The rows come from 4 hidden closed curves, with some noise, and rows from the same curve form a group. Each curve winds through 4 dimensions. The rows are also pushed far along 3 directions, which tell nothing about the answers.
In the rows, 128 means zero.
Known rows, each followed by its group:
[135  80 131 141 180 140 130 142 163 132 105 123 140]
Sed
[137 140 156 130 144 122 109 115 121 159 146 147 142]
bal
[100 116 105 120 129 128 116 154 122 127 105 151 154]
gafi
[145 172 131  88 105 117 151 105  89 156 141 101 128]
Sed
[180 101 187 174 205 152  78 118 163 149 163 170 145]
bal
[192 133 162 155 130 145  78  94 116 141 154 146  86]
gafi
[109 110  84 177 113 133 142 148 148  87 102 152  96]
Rida
[212 149 131 178 116 145  96  90 117 107 179 188 110]
gafi
[135 158 129 129  87 131 151 118 118  97 156 123  94]
Sed
[ 76 176 121  82  95  91 161 139  92 161 119 116 158]
Rida
[221 146 145 156 132 140 119  74 113 129 175 154 102]
bal
[132 114 181 138 188 136 132 134 170 148 156 138 156]
Sed
[129  86  92 151 128 140 122 125 153  86 113 131 127]
bal
[145 136 131 132 118 152 143 135 137 106 145 141  96]
bal
[145 103 136 113 162 139 105 128 127 161 110 118 135]
gafi
[162 156 183 107 144 105 138  79 115 171 176 126 152]
Rida
[124 160  95 136  80  96 179  97 102 120 129 135 110]
Rida
[124 132 154 161 155 132 114 140 155 142 142 144 140]
Sed
[147 107 104 179 131 152 100 140 153  98 127 164 109]
gafi
[189 156 118 169  88 126 109  59 112 108 177 148 112]
bal
[ 98 102 101 158 101 139 119 146 140  99  95 145  75]
Sed
[132  63 117 116 171 149 107 150 147 125  87 123 134]
gafi
[172 144  86 181  75 120 140  95 115  69 144 158  79]
bal
[ 49 126 100  48 112 110 194 174 110 139  81  95 146]
bal
[ 81 154 133 123 108 101 169 136 131 131 137 127 138]
Sed
[126 168 165  51 128  86 162  91  88 182 155  94 179]
Rida
[169 111 108 163 143 153 118 139 148 101 128 143 115]
Rida
[147 130 177 102 150 112 108 104 110 165 141 124 136]
gafi
[138  77 171 134 191 142 103 124 159 147 126 138 138]
Rida
[ 89  70 153 147 178 149 109 167 179 128 103 143 126]
Sed
[152 121 114 125 112 157 140 112 141  98 148 122 118]
bal
[189 151 167 154 109 119  98  81 108 116 174 164  95]
gafi
[129 200 130 158  50 112 139  97 102 113 170 154  75]
Sed
[147 113 176  79 196 125 129 108 114 215 123 118 168]
Rida
[149 127 105 151 117 123 154 101 121 119 125 141 100]
Rida
[160 137  96 177 102 148 111 139 133  89 133 154  92]
Rida
[125 189 171 101 116 119 142 119 108 155 173 116 139]
Sed
[127  89 170  92 218 139 149 141 168 163 139 111 201]
bal
[130 122  90 162 105 130 133 128 140 101 117 134 108]
gafi
[133  46 141 143 205 154  93 165 177 103 104 151 157]
gafi

New rows. What belongs after each?
[105 160 138 141 100 103 134 120 122 130 142 136 122]
gafi
[ 90 115 145 109 146 156 123 159 155 136 133 126 141]
bal
[143 144 151 144 124 119 148 100 133 139 154 146 116]
Sed
[167 118 118 124 126 135 126 108 120 119 126 126 109]
Rida
[174  95 164 148 181 154  86 111 139 163 134 154 112]
Rida
[ 88  42 103 102 161 153 107 180 156 101  56 108 128]
Rida
[118 115  85 152 107 140 119 145 117 121  84 146  78]
Rida
[ 91 144 107 114  85  91 170 118 116 122 107  96 117]
gafi
[127 182  79 113  72 102 175 120  84 125 126 123 126]
Rida
[105 101 138  83 151 160 122 141 146 145 123 105 154]
bal
[161 141  98 125  82 137 134  98 105 102 136 130  89]
bal
[156  52 116 180 179 160  98 141 181  81 110 151 122]
bal
[ 52 129 127 114 124 124 127 180 139 132  98 115 136]
Sed
[136 163  82 119  90 121 153 133  90 137 112 131 112]
Rida
[112 115  61 134  77 115 144 122 110  80  90 127 103]
bal
[164 161 180 113 153  99 156  80 118 176 180 131 168]
Rida
[168  78 119 181 173 174  90 161 174  93 118 153 116]
Rida
[ 61 189 103  50  92  63 208 121  79 186 117  92 197]
gafi
[ 97 100 106 140 142 128 114 157 144 134  87 127 128]
Sed
[ 84 112  93 139 106 145 153 169 158  72 108 136 107]
bal
[145 155 143 121 123  98 154  99 111 136 162 145 162]
gafi
[126  72  96 153 112 152  93 152 153  59  94 132  78]
Rida
[116 178  84 114  65 111 149 135  85 122 120 128 114]
Rida
[104  96 158 102 168 111 124 141 135 134 113 131 168]
gafi
[180 158 138 171  82 157 106 101 121  90 172 154  52]
Sed
[ 69 170  94  88  61  79 158 110  80 142 114 112 152]
bal
[157 125 107 146 112 137 139  96 141  93 155 128 126]
bal
[132  84 130 109 160 127 127 132 138 129 102 112 139]
gafi
[145 112 120 192 120 164 117 141 170  67 151 163  85]
bal
[ 83 151  78 150  52 129 157 162 133  45 120 117  78]
Sed
[ 76 147 110  88  81  93 131 141  84 128 106 135 132]
gafi
[ 97  79 119  80 171 127 134 154 133 156  76  97 164]
gafi
[202 122 129 178 132 150 109 106 131 100 151 165  80]
bal
[123 146 101 171  89 130 146 139 145  69 141 131 100]
Sed
[144 181 104 162  66  98 156  94  99  98 155 156  98]
bal
[126 129 144 146 140 119 113 127 129 139 135 151 136]
bal
[ 91 137 107 130  94 116 129 119 126 116 131 128 142]
bal
[ 72 140 106 122  86 137 155 160 138  97 124 127 111]
bal
[ 85 115  94 136 128 123 151 168 153  96  97 106 139]
Sed
[ 87 151  95 103 104  98 162 138 109 137 113 126 163]
gafi
[148 139 109 152 136 122 159 115 123 143 129 146 123]
Rida
[138 130 115 132 107 134 107 119 111 135 115 127  97]
gafi
[ 92 140 147  80 125  97 151 114 104 170 118 114 148]
Rida
[157 137 153 142 160 135 120 130 138 150 154 145 152]
Rida
[138  79 132 129 143 152  94 140 148  99 109 127 113]
Rida
[126 151 148 114 142 119 122 124 119 179 142 141 162]
gafi
[116 179 119 111  81 102 129 115  84 141 143 154 135]
gafi
[ 61 109 103 127 110 138 149 176 157  92 107 128 129]
bal
[201 148 190 148 197 124 125  84 143 188 189 137 173]
Sed
[ 89  92  68 114  91 157 144 156 148  68  94 109 105]
bal
[104 127 146 114 141 120 115 133 125 165 111 114 133]
gafi
[166  70 138 166 174 193 104 161 188  82 132 153  94]
bal
[128 127 114 155  93 164  99 136 134  94 133 149  75]
bal
[171 122 158 154 145 133 118  90 135 137 154 148 111]
Rida
[172 103 125 186 100 141  86 114 137  59 133 164  60]
gafi
